The same things were measured in two ways. Each way mixes the same 11 hidden numbers, adds some noise and spreads widely along 6 directions of its own, which tell nothing about the thing.
In the rows, zero is written as 128.
Some things both ways: the first way, then the second way.
[ 96 119 154 142 137  99 122 141 159 167 111 134 161 145 109 112 141 118
 139  89]
[168 128  57 132  93 154 175 237 165  15 120 102  84 139 124 141 152 119
 119]

[117 177 128 172 102 114 126 100  66  11 140 200 127 132  97 183 140 118
 133 138]
[164 144 129 147  90 135 148 153 164 103 127 104 155 156  88 122 154 109
 156]

[109 105  68 125 131 142  82 139  90 173 130 106 121  95 135 120 156 155
 128 119]
[104  93 160 195  77 173 117  81 154 142 139 111 173 120  78 114 113 172
 165]

[151 120 181  99 142  87 151 113 169  86 135 116 130 147  95 157 100  55
 125 109]
[109 134 125 125 137 114  89  86  71 192 159 138 148 128 151  87 140 127
  95]

[139 176 136 171 159 136 126 142  75 139 160  98 120  77 114 139 109 168
  97 156]
[146 117 137 114 106  92 138 141 129 124 145 131 164 144 148 148 144 141
  95]

[150 186 159 137 132  93 159 122 153  37 146 150 118 145  93 184 106 112
 118 114]
[ 89 133 167  71 103  96  98  96  85 172 118  96 158 114 141 148 130 138
 121]

[138 145 187 132 153 108  87 140 152 152  82 172 106  95  71 123 104 115
 100 140]
[113 110 113 141 148 106 132 116 136 159 130 140  93 149 146 131 156 135
  95]

[189 193 117 118 165 173 119 132 111  54 125 120 140 104  81 158 113 118
 147 116]
[117 122 134 108 120 111 119  80 146 149  89 115 134 112 122 169 121 120
 147]

[102  56 111 104 123 172 186 135 151 107 110 157 185 155 180 163  76 137
 107  50]
[135 108 116 158 127 127 163 187 130  89 161 118 124 156 107 149 130 107
  92]

[113 143 104 150 102 106 108 127  47  84 143 169 105 116 131 155 152 127
 110 157]
[ 87  90 117 160 161 174 135 113  85 136 150 151 143 171 126 149 130 145
 119]

[145 108 145  94  73 124  78 122 100 110 146 183 126 120 102 147 115 173
  91 122]
[ 87 122 174 154  94  66 103  53 103 168  79 114 175 117 136 141 184 129
 108]

[101 136 145 144  93  88 107 140  97 105 167 135 121 150 110 145 134 107
 121 110]
[138  89 132 152  96 133 174 142 135  77 115 130 160 138  74 190 139 117
 149]

[118  99  93 153 102 129 113 144  98  97 136 147 136 108 126 161 145 143
  94 132]
[104 128  92  68 125 138 128 162 114 126 131 124 104 137 193 145 105 124
 100]

[110  86 120  99  95 115 161 102  79 101 149 138 109 157 150 161 130 120
 117 111]
[139 164  93 106 146  72 109 136 105 105 137 129 181 159 163  78 151 107
 105]

[156  67 158  90 116 134 173 144 129 107 140 172 170 165 142 132 115  88
 110  98]
[159 121  97 134 125 138 143 166 101  87 167 115 125 119 118 139 127 110
  88]

[114 122 123  83 104 104 112 149 114 166 136 111 162 108 121 131 116 187
 103  97]
[100  98 164 149 115 125 109 106  94 145 119 125 161 111  93 154 142 160
 124]

[112  61 160 138 100 123  63 105 121 149 111 218 119 152  97 111 162  78
 110 101]
[170 175  74 142 157 125 118 157 170  96 146 142  85 137 170  22 140 106
 118]

[ 95  80 101 133 121 188 155 114  65  85 125 153 147 160 181 163  99 124
 134  90]
[111 124 113 153 169 141 121 135  86 106 169 131 114 149 165 126 154 125
  57]

[110  74 111 154 172 187 114 131 130 159 117 115 161 121 146 142 110 112
 115  78]
[122 122 102 153 151 119 150 167 160  99 126 151 113 167 181 142 122  95
  78]

[159 142  68 105 160 217 152 140  52  87 125 109 158 125 163 158  86 136
 142  94]
[ 89 121 187 133 162 146  72  50  80 177 159 110 166 108 110 148 113 155
 110]

[185 175 114 122 169 191 101 134  91 111 156 173 163  92 102 123 122 184
 119 104]
[ 72 111 116 138 209 114 110 107 135 121 101 170 105 138 213 138 106 146
  87]

[188  96 138  94 185 215 158 102 162  89 105  93 146 168 117 188 107  83
 139  24]
[108 137 154 177 124 119  94 120 133 159 116 163 163 143 124  64 132 110
 108]

[145  83 144  97 143 171 110 110 120 151 110 159 164 125 135 152  86 146
  93  90]
[145 136 156 148 100 113 104 135 143 144 136 108 153 127 120 130 160 147
  99]

[151 119 148 120 103 136 100 112 102 119  96 207  76 106  90 130 127 153
  88 144]
[153 114 128 160  85 118 140 127 141 146 149 128 133 132  97  87 161 153
 139]

[150 112  95 132 118 185  89 153  71 130 129 124 142  91 122 143 140 172
 107 127]
[108 143 129 116 149 126  89  99 141 140 127 137 107 121 161  77 126 137
 106]

[157 154 184  88 125 106 154  95 108  44 163 173 166 160  94 164 105  90
 149 115]
[168 137 114 147 101 150  95 144 105 116 166 111 146 107 105 106 169 156
 102]

[103 153  90 146 178 165 121 111 114 118 103  77 117 104 118 152 102 117
 153  94]
[138 129 120 123 136 127 130 132 157 142 139 134 141 150 130 124 114 129
 144]

[102 184  89 130 144 119 124 155  99 152 139  80 137  98 118 114 119 164
 154 111]
[102 126 145 118 170 118 113  70 108 133 128 111 136 117 118 130 120 146
 150]

[152 160 103 103 171 161 134 124  88 133 106  95 120 122 111 136 125 122
 157  99]
[133 123 100 121 133 183  95 152  96 121 165 132 127 115 132 103 126 180
 121]

Other things, the second way, with their names:
(545): [113 131  89 100  99  89 122 217 143  93 119 127 132 130 221 142 110 115
  60]
(227): [101  91 131 141 171 172 108 120  85 166 166 172 109 115 147 127  96 165
 113]
(481): [104 122 139 124 133 101 120  85 106 165 156 122 161 149 149 119 123 123
 107]
(229): [154 147 136 103 127 175  89 162 133 148 172 101  49  83 105  97 127 154
 103]
(329): [115 139 121 125 111  94 138  98  99  95 120  87 178 140 142 137 145  99
 118]
(394): [152  84 120 171 105 165 189 160 130  79 126 146 128 146  63 156 149 138
 170]
(246): [129 126 170 183 126 116 111  87 135 162 152 128 183 139  83 101 116 107
 117]
(226): [136 126 137 132 128 161 150 131 121 145 105 141  69 118 108 110 125 106
 141]
(68): [137 116  88 133 120 127 164 138 149 102 110 128  99 138 150 139 141 123
 135]
(284): [149 117 179  97 123 138 114 109 130 167 135 115 139  95  70 164  98 150
 147]
(358): [133 103 157 155 140 170 109 124 127 165 119 170  98  92 128 145 119 164
 124]
(287): [ 98 142  97  44 159 144 103 160 132  88 128 110  94 121 181 136  98 160
 123]
(484): [177 147 125  44 100 130 124 195 156 118 124 105 108 100 118 169 106 130
 137]
(195): [110 136 166 104  86  92 101  78 102 130 100  90 163  93 111 133 156 136
 133]
(123): [ 86 156 120  84 111 111  76  84  87 153 134  86 157 122 177 124 133 107
  89]
(393): [140 122 157  80 125 112 123  81 120 166  96 122 103  66 150 186 102 129
 127]
(697): [ 82 116 136 172 156 114 108 103  92 127 136 159 150 134 186  91 131 133
  84]
(342): [126  97 125 142  88 125 169 118 129  90  98 110 161 135  81 181 136 114
 159]
(736): [178 137 113  87  87  86 127 135 143 103 140  69 146  80 115 172 115 127
 116]
(431): [148 115  90 125  50 114 134 155 146 131 147 106 152 124 145 125 134 149
 115]
(330): [172 101 105 134 100 176 153 157 145 123 127 148  99 107  97 137 123 163
 167]
(180): [118 130 165 110 145 156 132  79 172 170  91 107  86 124  86 152 107 128
 180]
(361): [ 94 123  84 171 180 144 145 155 164  87  92 165  88 192 187 120 156 123
 103]
(533): [110  97 124 145 121 141 156 133 152 115  83 149 127 146 103 172 128 117
 163]
(357): [ 80 147 173  52 167  83  66 107  95 180 127 122 131  96 192 131  85 138
  79]
(50): [140 103 174 167 141 111 128  83 152 176 139 144 144 127  85 142 127 142
 126]
(121): [145 140 141 131  94 134 110 155 127  91 121  89 117  92  99 128 166 147
 122]
(689): [174 138 114 125 112 157 122 134 155 103 164  93 103  93  85 102 116 135
 132]
(610): [148 108 104 132 155 138 132  80 116 160 180 123  92 109 108 122 127 150
 127]
(258): [ 66 156  98 100 137  77  94 104 111 121  98 116 155 142 244  94 122 111
  85]
(437): [129 143 126 128 114 113 146 145 177 107  97 129 140 162 103 101 122  83
 159]
(215): [ 95 131 142  97 144 157 114  97 114 141 104 138 134 145 111 104 119 136
 168]
(675): [101 124 168 134 128 155 128  83 112 137 136 104 139 132 116 142 123 123
 138]
(8): [156 116 133 146 124 156 142 102 108 169 134 155 103 105 125 121 126 120
 136]
(507): [156 134 102 102  94  75 155 154 157 103 148 103 142 141 147 126 133 117
 119]
(397): [115 133 144 145 105  97 119  94 100 136 151 104 175 134 126 112 145 106
 107]
(230): [116 146 112 114 159 129 112 173 174 113 102 144  78 156 169 123 139 114
  92]
(714): [121 131 137 134 163  92 118 138 119 110 108 142 138 134 137 157 135  94
  80]
(580): [207 127  84  92  96 156 176 174 170 109 173  95  79 123  92 135 122 146
 165]
(429): [179 137 118 140 100 104 115 147 199 121 134 117 147 114  94 112 126 140
 138]
(596): [116 102 109 130 127 193 146 149 143  99 116 133 114 153 102 162 118 143
 147]
(577): [ 91 107  92 206 101 173 107 144 109 108 192 113 149 165 147  75 173 173
  83]
(132): [175 132 108 122 156 114 133 148 140 118 131 156 111 123 139 115 134 139
 116]
(40): [134 120 157 160 132 125 142  99 162 153 132 133  98 125 126 110 119 120
 122]
(420): [ 89 140 135 138 118 103 124 107 165 125  93  94 146 152 114 131 115  77
 132]
(426): [198 117 102 112 107 156 141 146 116 136 177 136 120 102 101 138 125 142
 138]
(682): [113 101  99  95 181 108 145  90  84 136 106 183 103 125 151 137 125 122
 135]
(269): [ 73 138 152  85 110  63  88  85  71 140 126  95 187 112 192 150 142 126
  77]
(376): [202 163 161  66  90  49 109 108 164 142 108  82 176  84 101 158 138 136
 141]
(236): [118 156 120 120 152 108  94 135 155 117 138 129 176 173 164  97 133 126
 104]
(81): [145 145 114 107 136  81 121 131 115  94 114 129 142 119 140 114 155 123
 110]
(204): [134 117 120 148 106 140 155 128 134 118 119 100 119 107 114 166 106 104
 140]
(371): [ 80 152 142 134 150  92  77 121  93 163 100 136 145 152 188 105 165 116
  60]
(105): [ 88  95  65 159 165 198 125 177 104 111 136 186  76 147 201 112 110 152
  84]
(20): [155 177  42  64 202  98  99 148 140 111 177 130  96 149 202  56 112 115
  85]
(112): [184 121 135 122  61 126 123 168 148 111 173  84 156  88 108 162 128 165
 107]
(350): [116 117 109 108 149 117 160 126 180 131 102 140  94 163 163 161 114 111
 135]
(655): [115 129 112 145 119  84 153 145 189  75  82 106 127 163 121 142 157 103
 123]
(574): [144 130 140 128 174 131 136 123 142 127 106 175  93 122 146 110 122 128
 139]
(563): [ 93 115 157 169 150 140 113 115 131 136 139 130 122 142 123 125 136 130
  96]
(561): [157 161 105 104 117  59 117 158 173 110 137 109 168 139 157 108 120 101
 105]
(444): [117 120  94 117 118 127 114 197 153 123 150 146 128 170 155 127 134 131
  81]
(24): [110 132 152 129  90  67 112 110 134 121 116 100 178 120 161 154 144 113
  82]
(48): [133 115  70  92 157 114 155 182 130  94 119 159  69 124 174 135 106 114
 109]

Some of these things the first way, each followed by its name:
[130 164 170 132 172 129 145 122 169 110 107 143 137 146  99 152  96 120
 141  80]
(655)
[170 136 183 140 177 147  73 117 153 163 121 190 144 135  89 134 116 100
  94  93]
(361)
[100  93 124 128 101  76 125 153 139 160 161  62 135 162 138 158 146 108
  96  92]
(215)
[ 90  66 136 114  57 117 126  93 104  82 147 192  98 208 143 165 134 104
 122  68]
(394)
[ 95  70 132 106  81 114 128 128 149  96 135 168 134 156 123 146 138 119
 125  69]
(48)
[145  73  85 107 148 209 160 126  79  97 113 122 146 124 164 162 114 124
 122  84]
(246)
[158 179  94 147 191 190 113 133  68 131 127  86 144  78 126 154  96 152
 112 121]
(236)
[196 116 109 113 199 208 101 143 142 185 104  90 157  99 104 122 131 125
 123  76]
(105)
[167 157  98 145 185 166 116 139 130 152 124 104 125 101  99 121 144 133
 132 116]
(258)
[ 75  67  93 110  97 150 140  98  96  83 123 164 132 130 156 163 112 147
 133  91]
(561)
[165 186 133 160 175 181 100 137 103 106 119 130 116  99  87 132 107 124
 131 121]
(24)
[164 181 118 133 171 179 140 120 132  96 131 112 156 100  95 138  99 146
 148 107]
(68)
[131 112 100 126 179 206 125 109 126 152 117  94 104 158 129 125 117 101
 162  53]
(697)
[124 113 179 145 134  89 111 129 162 147 123 183  89 126 100 111 119  98
  88 132]
(507)
[136 149 108 122 180 181 147 123 120 128 101  64 182  96 115 174  94 165
 133  81]
(371)
[ 97 169  86 148 175 131 124 162 132 177 120  50 145 114 129 128 123 147
 150  85]
(287)
[126  77  77 108 115 213 140  89  37  53  92 135  79 147 145 171 123  93
 163 100]
(426)
[124 203 122 164 183 141 114 140 117  98  88  72 133  58  79 169 103 145
 133 119]
(444)
[ 91 107 120 130 149 125 123 147  92 152  84  99  88 139 127 141 143  92
 130  96]
(284)
[146 146  89 142 172 235 122 120  99 138 135  59 163 113 122 144 101 158
 145  45]
(574)
[163 179 127 171 197 179  81 144 128 131  95 128 110  79  86 128 103 116
 106 129]
(350)
[147 146 132 133 198 224 138 111 160  81  92 103 169 147 115 193  69 104
 153  27]
(230)
[146 114  85 122 166 210 149 152  82 137  74  91 138 118 140 124 128 121
 164 101]
(689)
[ 94 158  87 169  96 122 114 130  38  58 130 157  97 105 113 149 154 141
 134 162]
(397)
[137  70 114 128 128 185 103 113 121 129 118 105 134 131 121 139 129  85
 130  87]
(8)
[ 96 122 121 160 162 161  85 139 106 159  66 129  98 132 117 130 129  97
 140  90]
(563)
[156 181 123 143 169 153  81 139 107 131 103 134  93 103  74 114 140 104
 133 106]
(227)
[ 65 116 111 153 134 112 148 120 122  75 119 134 101 170 136 174 143 102
 153  72]
(357)
[ 95 100 139 103 115  94 142 121 121  97 118 159 111 138 131 124 105  80
 150 135]
(610)
[126 156  84 123 158 174 133 110  91  98 111 137 139  92 130 147 101 169
 149 131]
(577)
[135 158 119 160 110 109  94 152  89  80 122 197 153  97  98 157 145 145
  92 148]
(180)
[158  86  98  73 146 197 169 135  98 130 108 136 152 118 157 130  94 143
 141 103]
(736)
